The first 8 rows are patterns. Each new row is the sum of 3 different patterns, raised or lowered, with some noise. Before adding, each is slid sideways (what falls off one end comes back at the other) and multiplied by a number that may be negative. Names go in the order of the patterns.
In the rows, 128 means zero.
Known rows, each followed by the names of its patterns:
[106 108 101 120 154 156 155 106 119  99 150 102 122 120 135 101 141 150
 102 143 124 123 135 114 105 107 156 148] -> kamog
[117 154 138 106 140 135 110 104 122 118 140 139 127 103 112 131 134 151
 107 142 108 156 151  99 154 144 146 139] -> mesi
[140 152 127 103 135 127 133 102 109 144 113 109 152 134 122 117 156 132
 107 140 148 132 110 114 116 149 117 111] -> gez
[114 108 141  99 149 135 107 118 113 128 149 149 156 129 111 148 152 133
 149 135 124 135 114 154 144 127 113 100] -> det
[113 135 129 147 131 102 152 132 153 117 106 113 121 109 144 157 151 145
 149 124 126 120 134 154 151 106 111 146] -> Zin
[140 143 107 124 116 156 138 103 109 119 131 119 133 111 123  99 127 105
 141 128 152 141 129 153 106 132 130 130] -> poga
[131 115 105 145 137 137 109 105 117 124 112 122 103 132 113 130 136 130
  99 110 100 154 122 157 148 137 133 152] -> Gur
[125 143 152 102 135 145 126 155 110 144 148 113 127 148 111 130 126 153
 105 111 128 102 150 110 144 154 118 140] -> Dunef

New rows, each followed by the names of its patterns:
[ 76 106 140 172 197 165 131 116 124 121 126 164 112 174 142 136 113 122
 108 147 157  95 147 122 124 140 150 184] -> kamog det Zin
[ 62 127 107 119 108  84  90 143  83 108 146 102 131 147 151 111  89 100
 123 174  78 129 158  84 134  98 166 151] -> det Zin Dunef
[114 178 151 119 138 151 108  89 165 165 130 147  77 130 101 113 156 110
  99  97  78 136 115 110 141  86 125 101] -> det Zin Dunef
[158 138 150 138 145 123 155 133 100 139 122 129 107 154 150 168 144 126
 188 148 150 130 159 157 179 102 135 139] -> gez poga Gur
[108 124 148  95 136 141 130  98 155 131 108 152 106 101 123 128 158 137
 114  71 116 126 144 117  98 120  65  88] -> kamog mesi poga
[151 108 143 149 143 152  75 148 119  94 131 101 135 141 108 122 119 125
 142 136 165  97  95 114 141 117 181 117] -> kamog mesi Dunef
[ 86 135 119 104 114  72 125 143  77 101 112  79 147 108 117 108  80 104
 127 100 101 119 106  99  92  72  90 141] -> mesi det Dunef
[ 71 114  75 115 112  76  97 120 124 147  67 125 126 108 160 115 105 132
 104 136  99 102 123  90 111 108 119 140] -> gez Gur Dunef
[103 104  74  80 126 148 167  72 155 118 155 100 109 118  80 155  89 116
 145 119 101 136  88  97  80  94 164 137] -> kamog poga Dunef
[123 127 134 141 141 122 116  86 114 107 108 100 142 128 145 130 114 174
 109 118 144 137 157 143 126 136 124 144] -> det Zin poga
[ 80 168 118 135  95 163 135 111 169 125 157 114  68 116  86  98 118 105
 182 128 121 120  86 122 127 130 163  84] -> Zin poga Dunef
[143 144 143 204 116 124 133 157 168 128 130 132 149 166 119 152 164 119
 129 162 143 178  97 115 141 110 118 139] -> gez Gur Dunef
[124 131 112 133 150 113 110 142 130 178  98 155  68 103 126  95 101 114
 134 152  78  94 118 130 147 136 131 138] -> mesi det Gur
[151 142 113  76  66 107  97 109  79 110 142  76 102  57 104 168  96 134
  92  83 129 107 127 137 104  86 141 132] -> mesi det Zin
[ 64  92 111  99  59 121 112  72 122 113  92 105  89  84  60 126 100  69
  83  56  92 109 115 101  75 107  72  86] -> kamog poga Dunef
[101  87 136  85  97 125  60  91 120 119 120  96  70  64  68 126 108  52
  68  76 122  66 102  54  83  95  81  65] -> mesi poga Gur
[153 122  95 181 203 176 117 135 159 170  76 153 141 136  73 133 171 114
 151 158 120 130 122 149 147 133 181 118] -> kamog mesi gez
[177 168 212 137 143 135 206 122 130 115 139 143 139 170 135 187 146 120
 156 150 137 116 142 179 137 129 152 146] -> kamog gez poga
[249 197 238 159 212 244 207 168 200 196 173 213 180 231 199 169 241 241
 242 174 159 201 213 229 230 196 188 173] -> kamog mesi Zin
[146 118 115 123 147 116  97 116 124 118 114  77 119 107 121 141 116 100
 104 135 132 113 118 153  90 110  79 101] -> gez poga Dunef
[ 91 112  84 150 154 143 113 190 121 134 136 197 135 108 138 108 142 156
 144 138 150 120 129  94 180 132 156 176] -> kamog mesi poga
[155 204 156 137 150 187 177 144 142 162 157 170 139 142 177 152 116 156
 115 180 134 140 159 120 100 132 141 150] -> gez det Gur
[118 128 152 148 118 120 168  98 104 133 138 123 128 116 127  87  96 146
 132 120  89 158 168 102 113 107 168 124] -> gez Gur Dunef
[ 97 141 125 132 109 124 154 134 115 152 142 165  94 120 127 112 125  94
 152 122  92 112 119  99 144 121 135  72] -> mesi poga Dunef
[125 132 154 120 113 145 155 156 120 128 115 112 139 140 134 129 140 170
 156 128 158  92 109 138 131 126 158 115] -> kamog det poga
[146 159 159 163 170 162 146 121 156 132 155 119 167 158 129 128 119 149
 160 172 153 138 156 130 145 124 170 158] -> mesi det Gur
[161 155 158 140 102 139 134 134 107 133 153 160 132 130 134 152 154 109
 160 118 158  94 143 141  95 126  86 161] -> det Zin poga
[108 127 133 148 149 108 174 138 117 115 116 161 139 101 108 138  82 113
 108 141 132 130 148 112 148 105 117 131] -> mesi Zin poga
[149 133 102 137 127 105 118 105 133  82  76  91 109  80 123 134  88 107
  60 118 124 138 124 139 125 128 157  97] -> gez det poga
[158 124 124 127 129 106 122 148 101 160 118  92  84 105  85  82 149 135
 100  79 104  97 167 124 123  62  93 101] -> kamog Zin poga
[ 79 148  83  94  64 120 141 103 104  84 123  75  94 127 106 112  65  91
 130 126  88  86  64 101  87  87 146 102] -> mesi Zin Dunef
[161 157 141 160 135 152 118 111 146  89 187 125 175 176 153 145 194 146
 129  92 144 162 172 138 130 141 124 135] -> Zin poga Gur
[ 52  79 128 149 130 109  87 113 107  55 102 126 142  66 110 104  55 103
 119 106  74  86  45  89 155 130 106  78] -> kamog det Zin
[102  85 123 100  95 107 107 115  95  91 102  86  88  84  95 106 140  97
 107  83 133 104  70  91 132  91 121  99] -> mesi Gur Dunef
[114 135 159 136  89 154 121 152 172 126 145 131 128 182 151 122 163 118
 159 158 161 200 128 183 100 133 137 115] -> mesi Gur Dunef
[108 141 114  86  97  93 114 114 108 135  69 114  60 129 137  87 115 103
 130 131  77 129 104 119 131 111 143 149] -> Zin Gur Dunef
[143 118 116 126  98 110 136 116 159  95 154 126 160 170  73 168 135 115
 129  98 138 131  84 149 132 118 115  81] -> mesi gez Dunef
[101 119  92 117 142 134 152  82  87 130 131 184 120 125 152 117  71  88
 124 132 115 118 131  91  76 126 178 124] -> mesi det Zin
[148 110 139  70  78 148 110 114 106 133 165 119 116  86 136 154 147 142
 159 117 100 103 168 111 133 103 176 119] -> kamog gez Gur
[ 90 112 145 144 136 131 121 109 124 109 133 158 142  94  90 144 105 134
 106 159 119 124 141 108 141 106 104 108] -> mesi Zin Gur
[ 88 128 137 177 120 133 139 108  94 120 151 107 137 103 145 151 123 156
 172 141 111 134 121 132 180 124 175 122] -> det Zin Dunef
[137 135 122 177 166 132 134 122 200 161 157 154 175 153 143 180 195 110
 119 133 177 159 191 163 128  98 105 173] -> kamog gez Gur
[ 72 103  54  75  85  44  84  85  96  78  66 105  77  44 116  79 123  76
  71  94 119  68  77  79 118  76  90  93] -> gez Gur Dunef
[109 109 106 121 116  76 114 109  91 116 123 124  96  97  84 110  51 120
  70 116  78 134 147  74 136 101 103 114] -> kamog mesi poga
[ 86 166 168 116 133 115 159 134  92 172 139 125 137 143 164 145 132 158
 147  87 112 113 163 104 104 146 122 142] -> gez Zin Dunef
[121 154 112 102 134 109 131 136 109 116  79  94 127 126 116 121 133 113
 130  98 133 115 173 126 143 106 128 139] -> det poga Gur
[ 83 118 118 165 123 160  99 140  98 103 147 117 111 136 145 101 112 161
 141 133 181 168  96 104 150 142 190 129] -> kamog gez det
[159 166 172 131 155 153 128 115 178 185 137 132 131 131 129 168 160 141
 149 120 161 106 101 151 158 176 142 110] -> Zin Gur Dunef
[134 107 108 134 146 147 151  74 163  99  95 142 117  79 141 159 165  88
 136 122 160 166 131 130 115 129 147 104] -> mesi Gur Dunef
[112 179 171 121 138 164 160 131 126 156 148 129 143 127 143 143 154 160
 137 129 134 143 128 134 176 160  95 148] -> kamog poga Gur
[168 110 125  96  78 142 134 140  64 129  96 131  99 102  98 133 121 160
 157  75 159 123 144 160  94 115 122 147] -> kamog mesi det
[108 109 167 151 111 159 109 159 114 140 133  86 116  89 108 124 131 134
 121  78 147 158 115 165 132 126 153 138] -> kamog Gur Dunef
[131 104 135 141  79 103  72 112 154 109 153  74 110 113 134 110 118  86
 107  76 104 127  98 133 106 120 108  86] -> kamog Zin Dunef
[139 145 186 142 140 146 150 192 110 124 163 145 147 141 199 182 135 169
 172 137 133 141 175 160 113 124 146 167] -> gez Zin Dunef
[158 128 116 118 150 157 113 113 128 104 136 136 150  88 120  83 109 111
  90 128 156  89 159 126 100 158 115 148] -> kamog det Dunef
[175 177 133 161 119 163 111 113 152 173 123 136 132  89 147 137 124 147
 117 117  92 139 145 130 141 119 125 161] -> kamog mesi det
[129 132 129 171 183 127 160 109 150 127 169 103 130 211 156 121 132 116
 142 137 179 198 126 123 122 182 129 142] -> kamog mesi Gur
